There are 10 hidden switches. A switch that is on adds its own fixed numbers to the row, and there is some noise. The rows also spread widely along 14 directions, which tell nothing about the answers.
In the rows, zero is written as 128.
Known rows, each followed by its switches (1 for on, 0 for off):
[ 75 114 122 161  96 158 151 102 144 167 109 107 160 186 121 138 115 133
 115 123 117 150 131 121 104 129 121 130 110 146 125 117 137 138 117 105
 166 133 137 154  99 105  75 140] => 0 1 0 1 0 1 1 1 0 0
[135 152 155 119 117 112 143 119 110  89  84 168 164 119 169  98 148  93
 131  97 125 135 129 110 141 143  98 111 118 123 164 143 133 113 117 125
 158 112 125 151 158 129 156 113] => 0 0 0 0 0 0 1 1 0 0
[180 123 142 130  90 109 134 137  96 120  53 155  94 119 162 170 166  74
  99  73  95 110 172 112 111 108 117 130 165 126 129 169 157 142 124 109
 171  93 101 167 122 148 133 156] => 1 0 1 0 0 0 1 1 0 0
[178 122 134  90 145  88 174 139 134 104 123 139  81 121 150 109 174  80
 116 100  99 115 142  89 131 120 107 169 149  99 154 144 171 117 107 125
 131  89 124  96 125 146 161 130] => 0 1 0 1 1 1 0 1 1 0
[ 95  42 125 116 100  93 141  79 176 117 106 105 108 168 120  90 110 137
 137 146 132 168 160 118 132 114 101 117  90 122 152 162 145 123 129  97
 144 119 111 171 183 116 156 112] => 0 0 0 1 0 0 1 1 0 0
[144 109 128 158  88 135  80 134  99 110 107 125  70 138 134 187 124  99
 146 119 119 163 168 148  92 110  98 148 139 126 123 155 114  60 126 108
 150  80 119 142  99 130 131 135] => 0 0 1 0 0 1 1 0 0 0
[140 117 128 119  92 107 137 111 131 124 101 115 120 119 129 135 133 118
 131 126 130 153 149 129  84  96 127 126 117 120 121 129 113  97 111 121
 124 117 126 156 141 136 122 143] => 0 1 0 1 1 1 1 0 1 0
[158 140 106 104 103 134 117 129 129 144 115 107 104 159  98 128 118 124
 127 101 103 118 155 122  60 113 147 122 118 106 113 149 129 142 132 128
 143 109 124 142 113 131 112 150] => 0 0 1 0 0 0 1 0 1 1
[119 151 114  98  99 140 152 165 114 131 159 121  91  89 168 108 158 104
  98 147  49 142 145 118 169 114 129 152 117 113 165 152 140 150 104 123
 101 119 141  99  82 155 146 123] => 0 0 0 1 0 1 0 0 1 1
[113 205 132 133 128 148 121 105 105  85 147 159 216 144 151  91 131 135
 142 128 133 122 148 138 156 206 150 113  96  93 164  97 118  87 130 183
 135 134 134 124 160 101 134 100] => 0 1 0 1 1 0 0 0 1 0
[109 121 160 159 107 163 152 151 129  93 111 116 126 140 178  88 140 120
 143 104 104 123 138  91 165 127  98 119 146 122 169 120 134 117 114 112
 139 159 101 154 170 121 140  75] => 0 1 1 1 0 0 0 1 1 1
[130 126 176 131 138  82 189  68 144 107  68 174 161 119 151  64 126 107
 149  69 146 114  91 130 122 145  98 129 102 144 158 133 109  93 119 150
 158 134 147 191 187 148 136 144] => 0 0 1 1 0 0 0 1 0 1
[114 125 140 143 120 138 145 107 138 139 147 160  42  80 169  99 138 148
 128 142  66 127  67 159 137  92 139 170 120 141 136 142 100  71  93 123
 116 109 182  97  98 199  98 148] => 0 0 0 0 1 1 0 0 0 0
[132  48 152 155 117  96 134  54 162  87  75 110 124 122 124 131 109 160
 150 125 162 141 154 146 122 105 109 118 103 137 129 125 101  79 129 131
 135 137 108 192 187 130 142 111] => 1 1 1 0 0 0 0 1 0 0
[133 136 152 177 105 157 184 147 141 208 189 113 171 167 141 118 108 161
 118 126 140 116 177 139 147 160 118 170 115 125 124  84 154 120 130 142
 110 179 125 169 174 122  89 138] => 0 0 1 1 1 0 0 0 0 0
[ 86  85 157 141 159  81 115  80 137  67 119 138 110 148 125 155 144 111
 146 136 186 138 163 176 166 197 122 162 109 124 208 115 145  14 138 143
 145  91 107 104 135  98 127 103] => 0 1 1 0 0 0 1 0 0 0
[105  98 106 127 141 156 148  52 161 120 113  73 160 162 130 125 127 172
 101 124  69  90 130  95 157 103 139 107 108 139 114 142 137 185 105 109
 137 154 109  90  84 122 172 101] => 1 1 1 1 0 1 1 0 0 0
[122  91 130 163 113 147 106 111 126  98  97  77  92 106 133 164 130 134
 137 128 137 152 163 146 108 123 112 117 128 148 152 135  99  65 119 128
 116 118 114 155 120 123 125  99] => 0 1 1 0 1 0 0 0 0 0
[152 104 102 103 104 108 134 125 128 128 106 109  72 138 108 123 136 104
 117 123  79 124 168 121 111  99 149 148 123 119 141 166 161 156 140 134
 148  77 124 132 110 145 125 137] => 1 1 1 0 0 0 0 0 0 1
[147 103 128  91 111  63 137 151 123 135 111 111  43 104  93 159 167 119
 115 176  88 151 119 132  95  53 132 167 148 106 112 121 140 125 112 102
 117  71 142  95 102 168 112 146] => 0 0 0 0 0 0 0 1 0 1
[189 211 105 122 117 178 131 132 104 110 100 130 139 133 158 130 138  91
 113  37  86  94 123 102  86 148 135 116 147 124 113 155 111 148 105 148
 155 117 141 142  76 138 137 151] => 0 1 0 1 0 0 0 0 1 0
[142 124 128 121 107 125 141 123 135 173 140 118 132 159 109 139 121 140
 109 134 108 106 171 130 135 129 140 148 122 104 106 127 155 162 137 128
 128 137 121 141 141 132 117 137] => 0 0 0 0 0 0 0 0 0 1
[171 127 143 114 119 123 199 101 143 142 131 163 105  69 184  76 134 100
 107  69 119 112 153 140 129 144 135 158  90 141 172 158 135 107 112 172
 119 126 157 189 146 169 110 167] => 1 1 0 0 1 1 0 1 1 0
[130 134 143 115 103  90 131 124 102 128  55 135 161 136 118 172 173 100
 101 123  97 102 174 115 128 133 146 110 154 105 123 128 155 153 125 126
 140 129  93 134 139 127 128 132] => 0 0 1 1 1 0 0 0 1 1
[165 128 114 106 148 120 166  79 146 121 141 143 113 132 170  81 128  92
 123  69 103 113 155 128 148 184 104 163  97 136 167 198 153 111 121 149
 138 104 144 128 123 140 185 136] => 0 0 1 1 1 0 0 0 0 0
[107  97 121 131 125 125 116  68 143 116  99 119 118 118 129 190 135 143
 102 134 101 105 157 158 152 137 156 148 117 128 123 139 115 105 111 127
 122 140 109 111  71 135 125 127] => 0 1 1 0 0 1 0 0 1 0
[133 118 158 128 117 110 145  95 132  64  95 164 114 116 185  74 142 104
 152  83 114 133 131 114 166 139 103 109 123 134 173 164 128  91 116 128
 147 126 124 156 186 144 175 113] => 1 0 0 1 0 0 0 0 1 0
[133 143 131 112 112 138 124 102 131  60  97 134 147 118 165  73 124 109
 150  93 132 145 139 114 116 134 113  95  98 113 169 149 105  99 122 139
 149 118 124 165 166 114 168  99] => 0 1 0 1 0 0 1 1 1 1

New rows. What belongs after each?
[173 164 128 125 141 154 171 117 123 126 153 108 111  70 169 114 143 113
 101  78 135 117 145 147 110 146 132 138 101 157 175 138 120  94 106 169
 113 114 154 140 102 145 123 146] => 1 1 0 0 1 0 1 0 0 0
[ 93 132 123 158  91 190 121 144 117 129 157 120  90 143 145  83 113 152
 128 151  65 134 133 122 138 105 145 137 111 115 153 125 135 135 130 134
 144 113 148 134 117 142  79 107] => 1 1 0 0 0 1 0 1 0 1
[187 111 136 132 111 128 126 139 133 106 130 137  60  99 133 118 119 118
 134  98 132 124 168 137  87 117 127 160 118 100 148 139 110  70 132 156
 122 102 126 183 137 153 116 143] => 0 1 1 0 0 1 0 1 1 0
[169  96 125 110 139 101 183  90 158 141 124 100 107 100 136 136 136 124
 104 105 132 127 151 130 121 115 117 157 108 147 131 137 138 130 111 140
 117 122 138 150 117 145 137 148] => 1 1 0 0 0 0 0 1 0 0
[ 71 118 157 155  92 107 114 127 105 119  94 168 132 146 146 147 156 116
 133 165 106 140 162 147 163 153 138 140 135 102 155 118 151  84 135 121
 150 123 110 128 165 121  85 111] => 0 0 1 0 1 0 0 1 1 1
[136 124 155 148 125 146 132 128 139 138 102 103 115 153 110 149 144 161
  94 106 113  69 132 116 111 111 150 101 155 111 127 102 139 157 118 113
 129 151 100 148 134 136 103 137] => 0 0 0 1 0 0 1 0 0 0
[101 152 128 159 114 189 134 103 128 115 102 100 162 163 140 110 122 148
 130  93 116 125 113 107 111 132 133  84 119 156 143 123 116 135 115 124
 161 136 132 142 116 113 100 108] => 1 1 0 0 0 0 1 0 0 0
[191 145 102 146  84 161 117 102 109 148 106 114 131 158 143 170 104 123
 116  75  89 103 180 133 102 112 136 141 136 123  66 153 127 159 131 136
 156 127 121 166 110 134 145 155] => 1 1 1 1 0 0 0 0 0 1
[150 140 112 110 104 118 152  92 135 136 105 150 101 117 124  75 113 113
 135  96  90 147 103 128  77 103 136 133  89 147 128 176 108 128 119 149
 158  80 182 164 110 172 110 175] => 1 0 0 0 0 1 0 0 0 0
[113 127 166 115 153 105 204 115 158 156 158 154 129 148 170  89 160 121
 120 104 129 109 116 119 174 164 121 168 124 131 167 119 177 100 102 119
 126 151 130  89 159 138 114 131] => 0 0 0 0 1 0 1 0 1 0
[143 122 139 141 130 139 160  69 132 118  96 142 156 160 174 100 132 116
 124  75  94  78 156 110 169 152 125 127 128 131 134 155 157 148 127 138
 157 142 110 138 166 131 162 113] => 1 1 1 1 1 0 0 0 0 1
[142 155 168 179 129 154 140 110  98  99 113 136 159 107 196 158 134 102
 152  70 148 131 147 144 162 166  69 141 134 166 142 125 106  66 115 145
 141 149 127 151 135 120 152 110] => 1 0 1 0 0 0 0 0 0 1
[102 157 136 121 139  84 138  88 108  63  74 136 152 106 141 132 172 104
 144 133 116 159  85 135 140 125 120 121 122 149 158 115 107  83 102 135
 150  86 152  92 107 133 146 115] => 1 1 0 1 0 0 0 0 0 0
[133 110 133 141 183 164 170  91 159  79 111  96  88 174 144  46 127 101
 157  34 116 108  98  76 106 153  84 126 123 163 190 167 148 111 123 135
 177  92 140 119 119 116 142  93] => 1 1 1 0 0 0 0 1 0 1
[107  43 162 122 166  82 137  32 174 101 107 121 118 147 125 158 129 136
 119 119 166  95 167 148 169 164 111 141 103 128 162 145 145  84 127 119
 127 136  95 121 145 109 164 119] => 0 0 0 0 0 1 1 0 0 0
[122 104 140 166 101 153 125  93 139 101 123 121 103 118 146  68  92 160
 161 112 115 144 125 144 107 111 118 108  89 138 151 144  88  89 133 150
 144 128 148 200 173 146 123 123] => 1 0 1 1 0 0 0 1 0 1
[137  68 125 145 111 143 140 144 152 156 138  71  70 156 117 148 134 143
 116 128 110 129 186 111 104 116 118 144 143 119 129 138 157 121 122 105
 114 134 101 142 134 124 104 117] => 0 0 1 0 1 0 0 1 1 0
[ 98  93 133 109 148  70 161  51 155 113  76  97 181 129  94 160 145 128
 109 140 145 130 134 137 126 126 123 130  93 146 139 115 120 117 109 124
 132 128 114 116 100 112 150 131] => 0 1 1 1 0 1 1 0 0 0
[ 72 137 126 141 119 130 165 141 143 163 151  93 145 163 103 122 137 148
 138 157 115 167 110 126 118 133 126 150 108 143 133  98 127 108 112 114
 123 138 147 102 104 123  77 120] => 0 0 1 0 0 0 0 0 1 0
[118 117 117 105 134  93 113 101 134  82 107 120 125 130 109 121 147 153
 124 173  83 127 123 118 147 105 135 127 116  94 130 133 129 131 120 118
 131 102 119  86 119 140 169  91] => 0 0 1 0 0 0 0 1 0 0
[135 158 148 142 142 101 164 115 120 143 177 122 189 144 130 144 133 158
 147 160 138 131 136 141 164 132 108 180 111 118  99  68 134  97 120 144
 118 148 139  86 145 125 139 119] => 1 0 1 0 0 0 0 0 0 1
[ 85 117 128 126 120 137 130 126 148 122 100  98 103 171 102 104 142 143
 134 126  98 143  98  97  93 106 137  97 130 130 146 132 133 131 110  98
 145 120 124 113 121 126  93 117] => 0 0 0 0 0 0 1 0 1 0
[115 150 151 126 182 125 130 115 118  72 104  83 168 120  95 169 169 112
 115 109 150 104 150 108 106 174 109 101 128 118 171  94 119 103 120 157
 122 122 115 112  87  88 135 105] => 0 0 0 1 0 1 0 1 1 1
[174 147 142 116 160 142 144 141 128 119 143  99  44  82 122 146 153 117
  98  85 139  83 127 158  83 132 152 157 135 129 176 113 125  82 116 161
 111  94 142 121  74 153  91 157] => 0 1 0 0 0 0 1 0 0 1
[105 145 125 115 115 121 154 110 130 139 113 129 143 137 140 117 133  94
 138 105 115 156 124 127 118 152 113 139 107 148 139 146 124 113 116 129
 142 118 152 131 110 123 115 136] => 0 0 0 0 0 0 0 0 1 1
[ 65 119 132 139 125 136 156 107 143 129 155  91 139  85 155 123 136 155
 111 170 115 162 126 158 177 139 113 136  85 151 173 108 107 104 106 132
  97 150 149 122 107 125 127 101] => 0 0 0 1 0 0 0 1 0 1
[151 129 125 127 132 113 132  97 133 130  94 125 156 205  99 148 130 108
 121  95 128  91 167 108 111 155 130 142 141  93 110 124 172 156 143 133
 175 106 108 140 138  98 126 137] => 0 1 0 1 0 0 0 1 0 1
[149 116 125 161 101 174 165 121 144 189  97  83 166 197 110 124 101 135
 125  73 123 116 155  78  61 102 104 117 134 145  86 131 142 165 120 104
 157 149 115 174 138 113 101 133] => 0 1 1 0 1 1 1 0 0 0
[132  99 125 168  90 159 162 124 132 176 142 107  83 119 196 132 110 109
 143 100 101 179 143 142 121 110  64 176 123 178 110 169 115  83 105 100
 130 133 155 157 116 143 125 129] => 0 0 1 0 1 0 0 1 0 1
[ 43 100 139 176 108 169 119  98 131 147 111 107 154 187 123 155 118 143
 127 146 101 128 150 126 156 148 119 117 125 140 134 123 138 135 130 104
 151 149 118 127 113  99  87  97] => 0 0 0 0 0 1 0 0 0 1
[124 142 126 125 130 125 152 122 132 123 169 129 126 157 135  90 136 138
 127 133  96 123 135 119 160 145 133 148 111 111 156 128 160 132 127 142
 137 107 143 105 138 132 134 126] => 1 0 0 1 0 0 0 0 0 0
[173 134 151 148 187 167 140 119 151  74 153 125  47 135 147  78 132 118
 137  26 136  72 120 121 101 192 120 141 133 122 201 149 125  57 125 168
 141 109 137 147 119 138 121 135] => 0 0 1 1 0 0 0 1 1 0
[130 123 133 140 127 112 129  97 131 159 118 117 135 168  93 206 140 146
  92 133 129  85 162 156 133 149 166 161 144 108 100  92 158 133 128 132
 133 132 112 116  99 124  84 150] => 0 1 0 0 0 0 0 0 0 0
[164 157 128 177 103 183 113 111 105 126 121 124 110  97 191 207 130 147
 110 103  76 110 105 149 132  86 118 156 165 135  56 116  79 103  84 109
 126 148 142 119  55 162 136 144] => 0 1 0 1 0 1 0 1 0 0
[131 157 110 109  54 120 155 144 101 124 114 136 134  61 179  76 144  85
 112 135 104 194 173 141 129 116 128 115  77 144 194 162 126 122 120 151
 130  91 148 186 148 147 136 135] => 1 1 0 1 1 0 1 0 0 0
[155 114 115 117 124 114 148  92 139 140 110  84 138 123 143 180 141 112
 118 102 123 148 168 123 106 131  99 133 130 148 102 151 123 119 101 114
 111 138 122 129 105 120 162 137] => 0 0 0 1 1 0 0 0 1 0
[183 135 105 132 144 135 105  67 133 107 116  67 151 106  94 187  97 158
 132 107 161 121 158 162  56 125 120 135  96 132  85 115  67  85 123 168
 114 123 136 152  85 113 151 133] => 0 1 1 0 0 0 0 1 0 1
[145 159  88 152 122 189 130 100 120 132 167  72 127 163 166 133 112 134
 156 108  87 163 118 116 109 114  89 147 125 158  79 143 113 111 104 123
 139 119 162  81  81 113 156 108] => 1 1 0 1 1 0 0 0 0 1
[145 193 137 152 106 180 170 153 107 149 166 120 163 114 184 134 135 118
 125  91 121 146 128 123 125 127 110 153 120 154 125 102 111 101  95 137
 126 149 152 125  90 132 102 137] => 1 1 0 0 0 1 1 0 1 0
[128 108 159 147 123 136 130 103 150  93 132 165  61 161 168  73 125 133
 142  95 113 101 106 133 156 133 135 144 138 109 170 139 143  79 124 121
 157 113 125 136 170 151 128 126] => 0 1 0 1 0 0 1 0 0 0
[104  65 155 145 166 130 145  64 182 102 126 114  91 135 121  93 124 207
 131 143  85  77  78 117 158  88 128 132 118 116 124 115 112 118 105 109
 115 158 121  98 133 162 144  97] => 0 0 1 0 0 1 0 1 0 0
[114 157 172 158 171 168 162  85 143 101 121 138 149 142 185  77 123 140
 159  61 121  91  59 106 161 152  86 124 132 156 142 124 102  93  99 129
 143 164 149 109 144 134 153  95] => 0 0 0 0 0 0 0 0 0 1
[143 150 100  92  28  49 115 111  94 157  66 187 181 165 118 159 120  73
 134 159 118 198 180 147 101 102 139 156 103  93  78 153 148 137 140 113
 180  68 130 167 155 131 132 171] => 0 1 0 0 0 0 1 0 0 0
[118 123 147 104 153  73 186 109 148 126 149 117 145  68 126 131 153 123
 105 143 170 147 155 170 147 175 125 170  71 139 193 107 121  68 114 166
  90 133 140 138 115 132 118 141] => 0 0 1 0 0 0 0 1 1 0
[136  53 157 112 133  74 185 125 166 114 116  97  84 102 106 104 155 119
 103 118 152 124 193 125 130 143 131 131 102 125 214 137 162 114 138 151
 112 122 102 191 174 133 115 137] => 1 0 1 1 0 0 0 1 1 0
[167 121 115 150  98 191 119 149 109 124  94  98  72 149 160 167 136  66
 110  48  86 116 181  90 104 130  94 133 171 143 135 190 150 147 119 105
 160  97 113 155  66 123 134 123] => 0 1 0 0 0 1 0 0 0 0
[113 103 130 131 132 120 127  91 151 110 107 112 145 187 110 137 125 135
 138 118 137 126 152 111 120 151 127 128 125 107 130 118 144 116 126 121
 149 128 107 128 145 102 118 110] => 0 1 0 0 0 0 0 1 1 0
[173 135 142 162 117 145 129 166 108 108  82  87  96 110 120 171 143 107
 132  86 137 136 138 113  63  99  98 128 166 139 126 110 107  95 113 120
 139 105 123 166 105 136 107 123] => 0 1 1 0 0 0 0 1 0 0
[190  39 141 125 143 131 158  72 190 122 108 127  15 148 111  67 110 143
 101  50 102  43 154 110  98 114 160 133 128 107 165 179 165 158 146 149
 149 105 121 204 159 170 109 171] => 1 1 0 1 0 1 0 1 0 0
[100  86 135 129  97 126 149  92 162 137 117 124 119 162 144 113 122 135
 116 116 128 127 166 134 149 147 146 127 108 123 160 137 151 121 126 117
 138 149 102 164 161 119 114 129] => 0 1 0 1 0 0 1 0 1 0
[ 90  91 152 175  90 164 139 121 144 137 165 120  69  78 180 102 121 200
 116 175  76 126 126 167 199  91 148 143 106 142 156 123 105 102 110 120
  89 172 132 142 147 184 108 109] => 1 0 1 0 0 0 0 0 0 0
[103 114 130 140  78 107 127  99 124 107  93 128 153 111 153 128 126 140
 157 163 107 187 128 132 147  84  98 110 108 148 108 137  99 108 110 104
 132 128 135 144 160 139 160 106] => 1 0 0 0 0 0 0 0 0 0
[ 96 110 113 156 104 161 121 100 156 146 161 109 142 210 133 112  93 167
 142 148 120 145 145 124 134 133 126 142 104 110 112 116 146 120 127 107
 155 133 123 122 142 100 114 101] => 0 1 0 0 0 0 1 1 0 0
[175 189 151 145 158 152 162 100 104 109 111 121 195 103 163 173 149  80
 112  38 172  89 172 130 109 210 105 130 128 142 150 116 113  80 109 180
 128 144 128 157  97 103 136 145] => 0 1 0 1 1 1 0 0 1 0
[150 130 161 137 190 135 202 152 147 122 166  51  80  65 127 131 172 134
 108  95 156 118 108 119 117 132  94 146 131 178 193  93 124  90  96 149
  81 132 150 110  83 139 108 128] => 1 0 0 0 0 0 0 0 0 0
[106 123 134 158  94 142 146 128 123 155 135 130 121 138 139 125 121 118
 119 117 134 157 164 157 110 151 130 144  93 147 173 134 141  96 135 143
 155 112 143 178 125 125  66 153] => 1 0 1 0 0 0 1 1 0 0
[114 136 105 103 128 113 150  94 139 129 109 133 142 174 117  77 127 107
 140 127  82 142 112  92 116 123 123 139 107 120 130 154 151 143 118 121
 160  83 151  94 118 133 139 116] => 0 1 0 0 1 1 0 0 0 0
[171 199 109 124 132 174 112 151  96  79 100 112  84 104 156 114 156  94
 146  70  77 139  84  95  65 108 118 108 158 135 132 152  93  94  90 129
 142  82 159  96  73 150 136 114] => 0 1 0 0 1 0 0 0 1 0
[121 200  81 124 118 189 122 129 110 125 136 118 120 124 137 110 134 112
  86  97  67 117 121 140 102 173 173 127 100 126 173 153 124 147 122 166
 156  79 170 127  32 133  93 146] => 0 1 0 1 0 0 0 1 0 0
[138 112 119 128 127 139 128  95 159 118 157 116  61 138 122  88 108 171
 129 126 107 109 106 157 108 109 162 149 100 116 147 131 111  90 122 136
 129 108 144 125 118 157 121 140] => 0 1 1 1 0 0 1 0 0 0
[162  71 118 100  85  63 149 125 141 183  75 114  55 128  72 165 143  96
  87 125 133 132 192 158  54  96 168 160 125 121 140 152 167 126 139 126
 138  74 117 183 123 154  65 195] => 0 1 1 0 1 0 1 0 0 0
[124 163 149 129 137 125 115 122 119  85 104 174 122 164 106  93 153 126
 109 105 110  56 138 129 143 183 190 116 136  75 194 114 163 131 149 170
 165  92 119 138 149 133  90 132] => 0 1 0 1 0 0 0 0 0 0
[114 145 148 189 195 179 128  96 148  98 193  91 122 180 119 145 136 197
 131 111 140  67 109 142 141 182 155 157 137 114 141  54 132  60 120 162
 130 151 128  70  95 107  82 114] => 1 1 1 1 0 0 0 1 1 0
[130 121 144 149 128 141 176  82 155 117 128 127 147 110 165  84 110 153
 141 104 112 120  96 127 149 109 103 146  98 149 128 126  91 105  98 132
 119 162 143 148 136 154 160 119] => 0 1 1 1 0 1 0 0 0 0
[120 162 152 155  88 155 139 187  86 143 148 118 178 117 148 152 142 106
 104 135 135 124 229 137 178 184 116 136 118 110 185 106 155 127 148 153
 116 151  97 172 151 104 113  98] => 0 0 1 0 0 0 0 0 0 1
[162 143 119 126 105 147 156  95 142 117 132 123 156  93 177 101 106 151
 131 111  94 133 123 124 132  98 111 143  93 125  96 135  79 118  96 133
 112 164 138 155 123 152 180 120] => 0 1 1 1 0 1 0 1 1 0
[113 119 142 128 136 104 148 119 128 132 112 128  94 163 113 128 151 106
 133 104 113 119 139 126 117 148 137 149 135 130 154 136 161 112 133 136
 153 103 132 117 121 131  87 143] => 1 0 1 0 0 0 0 0 1 1
[114 135 136 150 150 145 141 123 126 135 111  86 138 145 117 189 159 138
 106 121 113 113 114 116 115 130 113 131 154 141 114 101 133 131 103 105
 133 131 128  94  69 116 102 119] => 0 0 0 0 0 0 0 1 0 0
[121 124 123 144 131 159 122  95 128 115 121 110 106 145 144  98 112 116
 162 103 104 147 120 113 100 122  87 122 113 148 132 164 107  93 117 123
 143 103 157 123 116 126 144 108] => 0 0 0 0 1 1 0 0 0 1
[ 79 128 134 104 102  61 155 142 113 102  85 151 113 108 138  90 176  74
 148 168 103 202 111 120 140 116 102 133 113 139 189 145 141  89 112 109
 144  66 154 108 146 143 128 108] => 0 0 0 0 1 0 0 0 0 0
[151 117 133 136 126 125 157 100 148 135 108 116 127 118 127 114 114 141
 126  99 124 122 130 131 102 122 115 135 104 136 125 140 110 115 120 136
 134 132 139 171 132 145 127 138] => 0 0 1 0 0 0 0 1 0 0
